The same things were measured in two ways. Each way mixes the same 11 hidden numbers, adds some noise and spreads widely along 6 directions of its own, which tell nothing about the thing.
In the rows, 128 means zero.
Some things both ways: the first way, then the second way.
[137 141 109 161 143 131 155 139 116 103 135 130 117 119 153  90 147 118
 134 143 137 139 129 141 140 151 143 126]
[114 112 100 179 108 121 114 118 148 153 153 133 181  98 146 122  84  75
 116 126 149]

[120 132 108 121 125 110 145 145 110 121 146 116 150 165 134 150 123 128
 134 126 143 128 144 169 121 122 131 120]
[187 121 132 154 175 129 195 144 127  84  87 122 107 183 136  57 187 142
  88 163 173]

[110 117  94  74 179  80 200 153 101 103 160  66 130 171 178  84 122 150
 179  87 116 154 146 193 156 155 121 134]
[121  85 104 109 173 100 104  97 107 138  91 116 140 191 157 119 133 144
 111  97 157]

[ 99 156 143 132 163 135  98 171  88 169  94 105 139 171 136  98  56  85
 151  94 104  75 134 116 117 143 118 116]
[130 120  94 162 134 127 123 146 125 147 136 139 133  91 140 107 113 104
 118 147 169]

[148 120 105 131 102  94 184  77 155  51 128 135 125  82 193 156 142 175
 140 165 107 181 143 136 153 124  98 131]
[136 109 152 136 163 138 149 108  93 102 126 111 100 138 122 161 143 120
 123 151 176]

[131 123 136  94 146 125 118 148 121 157 140 125 137 159 108 100 134 121
 129  99 150 116 141 129 130 134 131 147]
[129  81 144 186  77 121 126 134 164 119 139 149 118  76 123 153 103 107
 124 186  59]

[159 114 121 113 118  41 226 163 160 116  99 107 123 153 149 128 114 107
 131 138 118 188 167 144 123 177  97  80]
[170 105 128 170 145  96 121 105 109 103 159 148 138 193 156 151 106 110
 129 108 133]

[149 131 108 170 127 116 202 147 115 113 146 112 133 158 131 102 142 113
 118 130 155 156 122 159 126 157 149 129]
[212 174 148 158 120 159 116 128 132 108 156 121 134 156 215 118 107  89
 119 132 137]

[ 99 127 113  99 123 125 148 117 127 100 136  82 157 156 162 161 124 158
 142 103  97 139 130 195 117 132 132 129]
[169 156  92 186 115 129  75 105 101  80 143  97 126 130 194 161 131  89
 113 141 149]

[170 130 155 161 119 164 152 144 134 127 118 141 125 133 127 125 144 131
  98 136 172 162 128 101 133 123 123 159]
[208 138 156 173 139 127 200 122 121 107 140 124  96 183 138 164 139 103
 146 171  86]

[160  62 115 124  77 105 143 111 175 100 168 177 123  63 110 169 172 126
 113 194 159 171 142 107 163  96 105 158]
[ 79  93 144  96 192 140 137 107 106  93  73 142 102 185 105 111 161 172
 125 126 152]

[137 132 125 130 126 132 130 137 126 141 149 141 127 138 120 108 143 116
 127 124 145 132 122 131 136 128 128 146]
[172  99 146 190 122 125 171 134 152 106 138 126 137 134 112 110 149 102
 112 192 131]

[ 96 149 122 142 129 174 142 128 110 116 143 144 124 157 126 123 125 110
 120 144 177 142 143 126  88 129 141 114]
[197 138 127 221  83 129 155 150 143  98 157 124 142 148 152 128 132  91
 150 170  83]

[ 83 214 140 110 154 165  74 119 110 135  87 141 111 132 195  92 102 152
 178 105  75 109 137 100 121 137 100 106]
[123 131 114 160 135  65 143 137 144 129  73 141 164 182 134 121 128 127
 110 137 137]

[107 152 110 144 152 149 197 118  91 142 166 106 136 171 127  62 108 110
 144 105 151 130 105 125 121 139 137 155]
[135 120 163  92  97 154 107 115 113 110 107 151 122 101 147 148 101  84
 157 117 115]

[102 139 124 137 128 156 126 120 100 108 139 170 123 125 119 146 145 146
 132 160 143 117 138  95 102 122 124 107]
[198 113 126 125 187 105 148 137 107 121 147 118  95 190 141 133 146 134
  95 167 178]

[ 74 189 106 119 139 116 146 124 113  90 120 129 112 133 200 114 110 149
 188 137  98 138 153 131 122 159 100  75]
[106 128 121 158 106 120  96 148 137 141 110 140 113  91 160 147 100 131
 124 156 117]

[157 121 114 158 116 129 136 142 128 122 155 140 128 122 121 120 170 124
 125 142 152 141 119 142 151 133 151 161]
[151  90 127 174 151 102 200 132 150 101 116 133 134 160  93  93 156 119
  94 174 143]

[114 144 122  99 127  91 108 155 149 160 106 131 118 136 150  97 100  91
 153 123 104 132 160 133 128 140 112 101]
[ 96 120 147 195 130 119 111 134 151 121 108 137 137  95 134 143 126 140
 103 167 139]

[106 168 127 111 168 148 124 144 101 151 134 134 129 149 137  88 136 115
 141 110 113 104 119 130 128 142 105 113]
[ 92 100 152 122 185 143 125  98 127 152 112 157 102  83 110 151 121 117
  95 168 158]

[200 100 147 129 122  33 168 172 152 168  72 107 128 137 152 103  77 114
 127 102  79 153 144 123 171 136  88 136]
[182 104  90 168 145  78 129  86 100 125 158 111 175 196 147 146 122  62
 102 139 195]

[117 167 123 137 152 174 119 155 104 183 121 134 112 145 138  87 123  96
 157 127 111 126 112 100 130 112 125 154]
[ 94  76 109 143 186  72 161  89  80 104  77 164 119 184  59 165 166 125
 132 148 147]

[ 79 183 124 165 109 185 161 109 117 104 174 144 150 146 119 119 138 116
 121 146 189 126 117 121 105 147 120 108]
[126 155 152  77 159 151 163 119 127 120  79 145 107 138 141 115 113 109
 123 117 148]

[148 108 158 119 131 139  71 154 125 191  92 128 156 141  93 142  92  90
 104 113 118  84 133 102 124  97 120 156]
[192 144 119 182 128 141 120 148 123  90 132 119 135 154 185  79 149 117
 117 144 160]

[115 154 140 156 164 176  96  99  94 106  82 147 124 101 169 100 103 141
 116 132  91  98 128 106 112 114 127 117]
[169 141 121 141 165 100 145 128 150 107 125 122 167 211 145 107 131 123
 107 117 135]

[104 153 129 121 106 123 141 133 151  94 135 151 125 116 158 144 118 112
 139 166 167 153 169 111 129 138  82  91]
[122 123 165 154 170 168 198 159 134 149  93 120  89  93 122  90 152 158
 128 165 161]

[178 109 102 173 125 116 160 184 121 124 138 115 106 153 129 115 168 103
 138 138 163 169 132 162 140 155 191 166]
[103 111  93 223 109  97 138 123 133 118 142 170 143 108 121 160  97  94
 125 144 101]

Other things, the second way, with their names:
z_677: [188 170 144 156 165 144 158 137 141 103  98 115 139 195 179  67 158 129
  98 145 168]
z_600: [112 135 137 131 164 116 120 110 123 118 102 153 127 158 152 139 110 131
 110 116 146]
z_705: [120 119  87 209 120 146 101 127 149 137 152 149 192 100 143  55 120  77
 115 141 173]
z_652: [139 110 150 116 130 139 145 129 150 111 108 140 123 106 112 120 130 106
 124 151 104]
z_877: [103 147 113 163 138 116  77  88 135 123 125 150 169 151 160 165 100  98
 127 111 104]
z_862: [145 133 109 155 120 146 109 145 139  98 141 162 160 154 139  72 128 100
 144 131 127]
z_9: [160 139 145 143 169 125 176 129 133 107  84 121 138 176 152  78 146 133
 104 116 173]
z_8: [150 130 108 215  86 142 100 139 158 140 154 127 136  84 192 110  95 106
 127 146 104]
z_339: [ 87 140  77 112 152 110  81 105 103  99  66 151 154 229 169  98 127 140
 137  76 137]
z_849: [ 84 108 107 150 175 122 124  87 116 159 134 132 143  90 114 152 106  91
 100 134 197]
z_152: [101 158 147 148 143 146 109 152 135 106  83 158 117  99 156 120 128 148
 120 128 134]
z_225: [126 122 143 134 165 125 156 155 175 100  70 124 125 140 128  54 156 172
  90 136 147]
z_413: [225 133 120 187 121 152 186 193 153 138 151 118 129 156 156  38 156 112
 131 194 137]
z_48: [145  91  99 152 134 106 152 134 123 108 116 122 119 161 125 109 142 127
 116 150 135]
z_318: [163 148 132 160 166 152 165 140 104 101  92 122 118 152 141  84 175 129
 138 140 168]
z_918: [ 99  69  87 152 144  67 159 119 138 114  76 122 163 143  79  97 153 122
  97 137 161]
z_328: [146 116 151 146 192 121 201 134 115 116 106 128 115 127  98 114 155 128
 107 138 192]
z_278: [117 157 103 168 144 108 119 136 134 131 136 168 136 154 154 145  92 110
 107 143 137]
z_695: [160 127 146 131 151 117 192 133 152 131  88 151 153 157 117  81 133 103
 118 132 132]
z_574: [157 125 165 157 125 141 107 122 150 119 129 103 138 184 188 130 125 139
 113 159 126]
z_476: [172 142 112 160 141  98 156 124 142 140 102 110 182 110 144  95 130  64
  77 145 219]
z_729: [168 111 158 183 136 127 184 156 145  85 104 102 104 110 111 111 177 141
 108 192 138]
z_6: [100  94 110 146 177 112 185 120 117 120 110 153 112 179  70 129 153 131
 134 168 126]
z_732: [170 114 106 208  82  90  93 109 111 106 160 130 172 184 161 177 113  80
 163 134  88]
z_177: [110 126 116 121 120 120 142 160 159 107  79 180 141 125 129  69 114 123
 110 124 119]
z_273: [103 128  87 128 139 110 114 104 116 129 121 154 164 155 112 143 112  72
 128 138 148]
z_686: [129 106 131 171 152 110 184 148 153 107  86 141 119 128  97 104 156 145
 112 159 107]
z_264: [147  73 115 144 121 128 110 110 129 144 168 119 166 100 130 111 106  70
 104 146 193]
z_586: [194 141 170 142 132 172 191 164 174 133 109  71 165 128 147  36 164 107
  96 182 198]
z_107: [179 117 144 239  98 140 164 179 165 134 183  95 148  25 127 105 122  92
 108 190 179]
z_427: [151 111 125 157 142  93 125 125 136 119 126 123 151 169 139 131 126 119
 112 147 145]
z_833: [107  95 136 126 155  75 180 115 155 114  72 140 151 152  92 124 125 124
  89 129 139]
z_698: [134 155 129 157 150 124 126 132 132 112 122 143 139 163 165 120 116 121
 101 134 168]
z_102: [145 131 156 131 174 130 164 134 130 123  95 121 156 132 128  86 145 118
 100 120 211]
z_863: [154 146 136 143 149 142 137 143 135 120 113 153 108 188 159 106 134 136
 129 166 108]
z_69: [119 119 157 141 155 153 126 112 116 120 122 137  76  68 119 183 128 125
 140 154 102]
z_763: [116 105 103 121 131  89 122  86 119  94 116 160 110 179 122 186  98 102
 135 124  66]
z_740: [ 77  93  83 119 200  66 151  93  75 116 120 158  69 177  74 217 120 134
 111 154 146]
z_266: [162  80 122 192 141 112 210 147 152 114 132 140 106 168  73 101 172 126
 124 223  94]
z_217: [146 129 102 135 129  87  72 100 106 118 119 172 135 211 193 168  91 109
 121 110  97]
z_252: [ 67  66  94 112  93 100 109 113 146  81  71 162 152 137 103  99 112 124
 146  82  67]
z_771: [137 124 128 178 160  96 169 131 106  89 108 157 116 168  97 146 154 124
 127 160 140]

Some of these things the first way, each followed by its name:
[113 140 134 113 117 142 156 136 131 121 163 156 120 165 106 127 148 130
 119 127 187 157 142 123 103 144 116 110] : z_695
[ 61 154  97 116 126 135 178  90 120  85 153 136 148 116 157 128 120 127
 138 169 131 134 153 138 105 121  97  72] : z_252
[158 118 122 142 125 125 125 116 135  91 113 126 118  79 189 148 139 165
 154 142  77 145 115 129 179 116 108 170] : z_339
[108 136 129 103 163 166 104 155  99 143 151  87 133 181 133 101 134 131
 154  71 136 113 116 167 128 145 162 172] : z_686
[143 143 138 140 115 144 120 104 141 104  87 163 124  93 157 152 131 139
 113 166 116 141 149  91 117 112 107 115] : z_328
[145  95 132 114 120 123 121 135 139 151 145 130 127 147 101 110 130 112
 123 107 155 135 130 127 129 128 150 171] : z_102
[140 139 135 155 120 106 104  77 128 101  95 179 128  62 182 106  74 141
 113 159 103 113 151  82 155  79  74 110] : z_586
[106 149 129 136 123 158 111 146 120 149 152 139 143 160 105 120 131  95
 116 127 169 116 130 139 111 124 134 123] : z_677
[112 116 132 112 134  85 173 133 120 132 120 119 135 157 140 108  67 119
 128 109 119 134 149 134 118 132  93  97] : z_652
[143 142 135 161 124 183  70 103 132 113 112 160 121  78 136 123 171 138
 126 148 115 108 112  93 133 128 158 170] : z_107
[174 134 137 121 167 100 139 161  99 146  75 124 116 148 160 108 114 150
 142 107  87 131 143 112 141 127 118 137] : z_217
[144 104 109 128 106  88 185 174 148 134 172 112 121 166 105 111 156  99
 140 122 173 174 137 164 137 170 152 140] : z_600
[ 98 156 137 127 152 193  96 140  93 130 166 139 124 161 118 118 145 129
 144 102 162 102 105 125 123 138 133 157] : z_863
[ 97 155 113 137 143 138 122 125  86 112 142 131 131 162 142 124 116 137
 152 114 130 101 129 139 107 142 144 119] : z_177
[177 145 149 154 110 103 102 141 142 167  68 159 123 105 148 110 113 135
 120 133  78 129 133  89 150 108 107 132] : z_476
[ 90 147 125  86 127 128 145 124 145  90 155 124 133 143 148 143 154 143
 142 119 135 148 138 163 120 168  99  96] : z_849
[176 152 125 177 135 157 124 129 126 128 110 129 133  96 157 101 162 132
 124 141 116 131 109 118 166 122 144 178] : z_9
[135 120 128  89 135  79 149 127 141 106 116 108 113 133 178 116 116 167
 164  91  78 153 137 146 152 158 100 131] : z_427
[ 97 126 124 103 142 130 131 112 112 137 150 161 145 133  96 112 122 108
 113 141 153  98 146 107 105 118 106  99] : z_264
[122 136 117 107 143 108 162 153 119  88 174  88 114 167 177 121 141 164
 181  73 119 154 105 188 170 179 113 156] : z_266
[135 143 119 168 113 111 133 152 126  97 117 143 102 135 157 136 129 127
 149 140 127 146 136 134 127 167 138 108] : z_278
